The rows come from 5 hidden closed curves, with some noise, and rows from the same curve form a group. Each curve winds through 8 dimensions. The rows are also pushed far along 5 directions, which tell nothing about the answers.
In the rows, zero is written as 128.
Known rows, each followed by its group:
[149 156 152 177 173 118 120 166  68 114 124 156  96 129 120  87]
j788
[ 95 172 117 121 134 159 110 139 171  50 140 161  90 108 109 137]
j788
[148  68 128 123  95  95 197 150 151 110 154  81 140 110 159 124]
j893
[132 126  99 126 154 129  83  90 127 146 135 162 147 100 110 145]
j893
[123 143  98 166 171 148 119 125 103 119 149 150  90  70 106  96]
j357
[114 108 107  90 135 129 102  61 137 153 103 132 154 137 103 148]
j893
[181 105 134 114 164  92 151  94  88 200 154 106 180 144 148 161]
j357
[149  65 138  80 118 100 181 112 145 110 116  77 141 137 124 166]
j464
[157 143 159 132 161 103 124 117  91 220 122 134 145 124 118 173]
j948
[158  60 134  87 111 105 116 118 111 158 103  96 124 113 130 138]
j357
[ 81 177  97 168 141 149  96  84 146 144 139 181 163 133 112 110]
j893
[133 123  99  92 146 118 122  44 138 150 124 159 123 113  79 175]
j357
[134 133 163 116 123 128 191 178 144  77  93  91 133 152 125 138]
j464
[155 136 155 142 111 123 174 204 130  83 108  99 114 147 130 129]
j357
[110 133 163  66 144 130 173 109 155 123 112  97 153 139 135 202]
j948
[161  90 130 127  86 103 169 138 126 129 138  99 147 142 172 118]
j948
[217  83 155 104 170  68 120 122  73 196 137 101 130 138 112 143]
j357
[ 85 122 103 137 125 142  70  31 135 197 101 150 163 138 101 148]
j464
[ 98  88  88 108  79 160  69 104 144 103 102 122 121 137 132  85]
j948
[ 95  82 123  74  28 135 145 140 207  94 114  94 168 142 179 136]
j464
[ 87 165 156 205  96 133 101 192 135 133 118 138 157 169 166  93]
j893
[ 94 164 124  87 149 167 127  87 184 113 116 123 154 127  97 185]
j788
[ 75 142 119 109 142 155  57  78 140 150  97 146 159 156 106 144]
j948
[121 114 152  84  96 114 138 147 172 151 126  93 193 169 159 179]
j788
[161 168 154 134 179 125 163 137 122 139 154 112 135 122 123 172]
j948
[185  61 133 114 153  71 125 123  81 179 144  98 141 136 129 145]
j464
[114  62 112 126  80 122 111 102 146 124 149  96 151 114 190 128]
j357
[ 61 150 151  86  97 156 140 101 179 145  95 111 186 160 157 166]
j464
[164  65 127 103 121  98 157 125 131  77 134  90  90 124 114 136]
j357
[157  60 105 186 136 108  92 139  67 138 130 109  85 110 109  51]
j464
[160  64  84 101 147 118  73  78  95 158 121 121 123 113  95  99]
j948
[121  83 104  89 108 137 155  44 164  71 132 119  99  84 126 140]
j464
[171 130 162 168 114  92 153 225 111 134 141 123 126 123 155 113]
j357
[124  58 126 112  98 106 107  96 128 149 138 100 127 110 165 120]
j893
[ 85 110 114 154  77 122 107 116 145 132 128 133 138 155 151  98]
j893
[146  66 100 168 123 124  75 122  99 121 125 110 107 117 115  72]
j788
[ 90 178 134 167 124 139 143 147 145 102 135 145 148 169 142 120]
j948
[114 152 102 123 139 154 139  82 125 106 137 142 120 133 126 131]
j464
[125 138 129 135 110 158 120 186 151  78 145 106  91 107 139 105]
j788
[155 109 137 155  84 129 144 171 111 175 119  83 139 139 162 123]
j464
[137 182 161 172 172 115 158 167  96 165 138 123 177 181 139 115]
j464
[115 207 141 118 136 156 151 125 150  95 119 173 103 121 113 168]
j357
[161 101 107 120 136 112 131  72  80 220 116 119 167 142 126 142]
j357
[ 95  94 115  90  99 146 126 104 142 136 109 104 119 114 134 131]
j948
[120 141 102 149 101 134  59  78 129 169 118 181 139 137 120 124]
j948
[115 107  69 119  99 147  71  75 120 170 125 145 147 141 129 126]
j893
[ 82 115  78  91  80 164 127  74 176  84 123 137 128 126 132 115]
j948
[ 89 141 119 119  97 164 104 108 180  35 121 136 111 142 134 133]
j357
[158  87 117  99 159 109 100  97  83 160 124 125  80 108  88 137]
j893
[ 92 135 123 109 140 141  94  63 130 127  84 157 166 165 112 143]
j788
[173 152 127 120 174 103 151 136  94 104 155 179  87 101 105 124]
j788
[163 163 100 149 180 117 115 123  76 178 135 163 143 150  91 122]
j464
[151 111  97 151 139 131 107 140 105  98 133 139  90 111  98  88]
j893
[136  56 125  73 102 121 143 115 113 125 114  95  96  98 144 118]
j357
[156  85 157 139 105  89 137 166  86 155 116 107 139 149 168  88]
j948
[141 171 123 159 189 121 144 119  84  92 146 193  64  89  91 101]
j788
[150  70 104  50 136 104 153 102 163  60 123 121 110 108  82 158]
j893
[122 146 107 148 161 131  76 105 138 159 135 148 143 127  79 142]
j788
[118 131 141 124 150 110 144  95 139 108 142 140 139 136 123 141]
j464
[153 122 109 118 169 129 152 126 120 112 122 120  93 104  64 141]
j948
[ 87 154 112  90 107 182 143  74 168  96 109 131 117 117 124 156]
j464
[111 206 152 130 177 142 146 148 143 128 148 139 137 141 114 170]
j948
[109 157 104 144 163 136  99 103 105 140 127 172 102 126  84 129]
j464
[170 142 134  90 175 116 126 140  85 192 132 125 138 127 114 164]
j464
[177 127 133  83 197 107 193 117 126 119 121 112 123 114  56 187]
j948
[180  74 133 135 142 108 102 122 101 151 148  89 130 104 148 117]
j788
[143 125 136 166 149 138 130 149  86 100 140 124  61  82 138 108]
j357
[123 158 128 185 157 132 119 147 106 105 130 166  58  90  85 107]
j893
[135  71 159  86  82 118 146 137 147  93 109  82 101 126 156 164]
j893
[ 97 154 151 176 136 119 100 124 119 154 130 146 137 159 130  94]
j893
[165  29  89 145 114  82  77  93  88 158 146 131 103 101 120  76]
j357
[121  46 109 121 117 102 120  84 146  99 149 118 112  80 130 109]
j893
[154 150 132 148 155 103 153 172 125  99 162 142 141 140 130 111]
j788
[142 180 156 174 153 112 149 210 119 135 131 139 131 142 111 129]
j357
[142 164 128 111 185 136 123 168 120  95 154 150  70  85  89 128]
j788
[114  78 121  88  58 140 154 131 132 142  99  74 175 167 192 121]
j788
[124  55  91 103  54 136 102  99 159  88 106 109 112 124 136 132]
j788
[123 111 122 176  84 144  85 161 110 165  95 100 155 168 146  90]
j948
[127 142  92 143 151 128  82  91 107 199 104 159 177 156  83 149]
j893
[131  84 113 167 127 135  78 126 118 136 143  95 106  98 131  94]
j788

New rows, each followed by its group:
[102 187 140 163 143 134 137 142 135 116 122 167 103 132  97 132]
j893
[108 146 142 170 120 134  79 145 130 137 129 134 128 148 138 132]
j948
[145 107 127 129 137 130 130 123 111  70 121 126  97 123 127  92]
j948
[148 110 142 144 165 122 128 126  72 130 124 133  66  80 113  90]
j948
[ 95 123 137 109 114 134  98  98 133 111 100 145 148 157 148 140]
j788
[141 187 149 144 135 145 172 165 112 124 144 127 142 156 164 121]
j357
[103 119  84 149 106 144  81 101 133 132 137 161 121 104 129 128]
j893
[138 154  94 159 125 128 100 152 118 127 153 175 110 116 115  85]
j464
[149  78 137  94 113 138 143 158 149  33 131  81  60  89 131 128]
j948
[143  75  74 144 107 128  75 146 109  96 168 132  78  92 138  57]
j788
[107 136 138 119  96 134 123 121 165  96 156 123 148 151 179 135]
j357
[130  47 135  87  79 108 160 136 155  80 112  73 111 121 150 129]
j893
[135  54 105 109 116 118 135 105 131 114 111  86 121 124 105 134]
j948
[144 149 148 109 198 116 102  97  93 187 149 126 131 136 111 146]
j357
[149 139 154  89 133 136 158 156 125  89 109 128  89 110 121 141]
j357
[116 101 124 106 104 128 160 131 125 128 128 118 111 104 149 122]
j357
[115  96 122 129 115 105  80 116 115 166 118 122 192 190 152 105]
j948
[165 115 119 121 152 100 120 105 105 172 171 144 114  95 125 141]
j464
[146 130 133  47 146 122 158 114 139 122 111 113 139 160  99 161]
j893
[117 230 150 123 154 133 206 159 148 121 128 168 153 158 110 151]
j948
[164 101 146 129 113 104 128 145 133  82 149 115  95 122 146 129]
j357
[166 131 132 144 152 107 191 155  96 137 149 132 121  96 134 140]
j357
[ 68 135 107 105  66 169 130 156 179  96 115 110 181 161 178 116]
j893
[ 90 137 109 176 110 150  60 161  90 150 101 145 149 181 144  60]
j788
[153 123 138 195 106 104 111 185  69 181 148 144 117 124 171  66]
j357
[112  67 115 121  88 109 136 106 123 114 115 115 136 148 154  96]
j948
[104 136 110  95  91 148 113  99 174  68 121 172 113 111 126 134]
j357
[181 122 163 151 155 104 143 174  58 147 140 120  95 118 149 110]
j357
[121 123  84 120 149 133  90  63 141 144 134 153 135 108  85 133]
j357
[182 105 154 172 153 113 117 172  67 156 129  99  86 106 124  99]
j464
[ 78 161 134 138  70 169 166 188 163  80  99 127 129 130 164 121]
j357
[134 176 128  89 132 129 169  86 157 151 123 149 188 160 125 185]
j948
[169 113 154  51 150 116 202 130 131  95 118  96 118 112 125 164]
j948
[124 102 127 122 110 114 141 127 102 208 118 106 177 145 163 131]
j357
[124  99 107 144 131 122 120 109 131  62 144 144  73  88 116 106]
j788
[141 136 151 171 173 128 133 162  78 113 140 124  61  91 120  95]
j948
[143 143 153 121 145 128 125 140 136  70 118 139  93 130 104 127]
j893
[176 126 115 146 200 118 113 118  88 124 130 141  97  99  62 112]
j788
[139  61  87 127 134 128  98 110  88 157 139 113  96  77 123 107]
j893
[166  97 132 101 114 114 140 131 128 141 119  96 147 133 141 161]
j788
[133 167 113 147 168 124 123 115 107 151 122 191 118 100  80 144]
j357
[123 113 144 123 146 123 113  91  92 183 101 128 143 130 131 128]
j948
[160 120 110 141 136 123 117 185 115  82 141 137  67 103  98 104]
j788
[172  63 131 118 135  88 124 165  71 183 115  85 155 154 141 109]
j788
[172 129 146 114 172  97 166 167 102 115 138 118 122 141 107 144]
j464
[125 102 120 115 113 131 133 139 151  81 166 109  87  93 146  93]
j357
[136 144 107 146 171 122  92  68 124 138 146 163 143 125  98 156]
j357
[109 178 117 163 172 132  95 138  99 127 128 180 143 159 103  90]
j788
[169 123 119 114 195 108 126 122  88 120 134 142 112 125  81 122]
j464
[139 180 148 130 190 134 122 141 137  99 164 154  90  86 100 149]
j788
[ 90 104 110 127 114 126 107  66 146 115 134 140 133 134 136 139]
j948
[127 127 111 145 166 116  87  88  87 144 117 163 125 141  97 101]
j948
[160  91 148 101 113 106 185 176 141  90 109  77 116 136 121 150]
j357
[127 145 163  67 132 126 150 154 166 105 124 116 163 146 147 184]
j893
[115 125 116 113 140 122 111  74 111 142 135 164 122 114 133 135]
j788
[124 187 152 157 154 125  65 117 111 165 130 176 140 162 123 129]
j893
[138 113 134 109 126 124 153 156 144 134 132  86 174 134 153 136]
j357
[128  69 134 127  85 130  97 113 136  57 112 111  64 114 137 101]
j893
[120 123 137 108 107 144 116 110 137  60 120 154  67  98 139 141]
j357
[ 75 131 112 146  94 132  55 101 136 150 121 171 135 154 132 100]
j357
[135 141  82 140 137 133  90  86 106 157 127 164 155 155 110 117]
j464
[139 216 156 102 186 130 156 160 146 122 161 144 151 148 120 173]
j948
[143 171 133 153 140 143 174 153 127  75 130 140 107 122 125 118]
j788
[126 131 108 187 108 117  97 147 107 139 132 168 125 136 127  84]
j357
[142 118 111  81 144 118 150 125 132  89 121 152  84 100  78 118]
j948
[157 121 160 155 114 107 135 212 112 139 160  97 148 138 191 102]
j893
[ 99 141 117 160 115 154 138 153 147  46 117 131  91 134 109  98]
j948
[163  82 151 130 101  96 135 181  93 167 132 101 108 111 164  99]
j357
[145  82 118 133  66 108 153 139 135 152 105 108 188 152 166 144]
j357
[113 206 147 136 148 132 179 182 162  71 150 152 162 164 137 132]
j788
[149  98 111 108 136 113  90  93 111 158 146 124 149 142 137 102]
j893
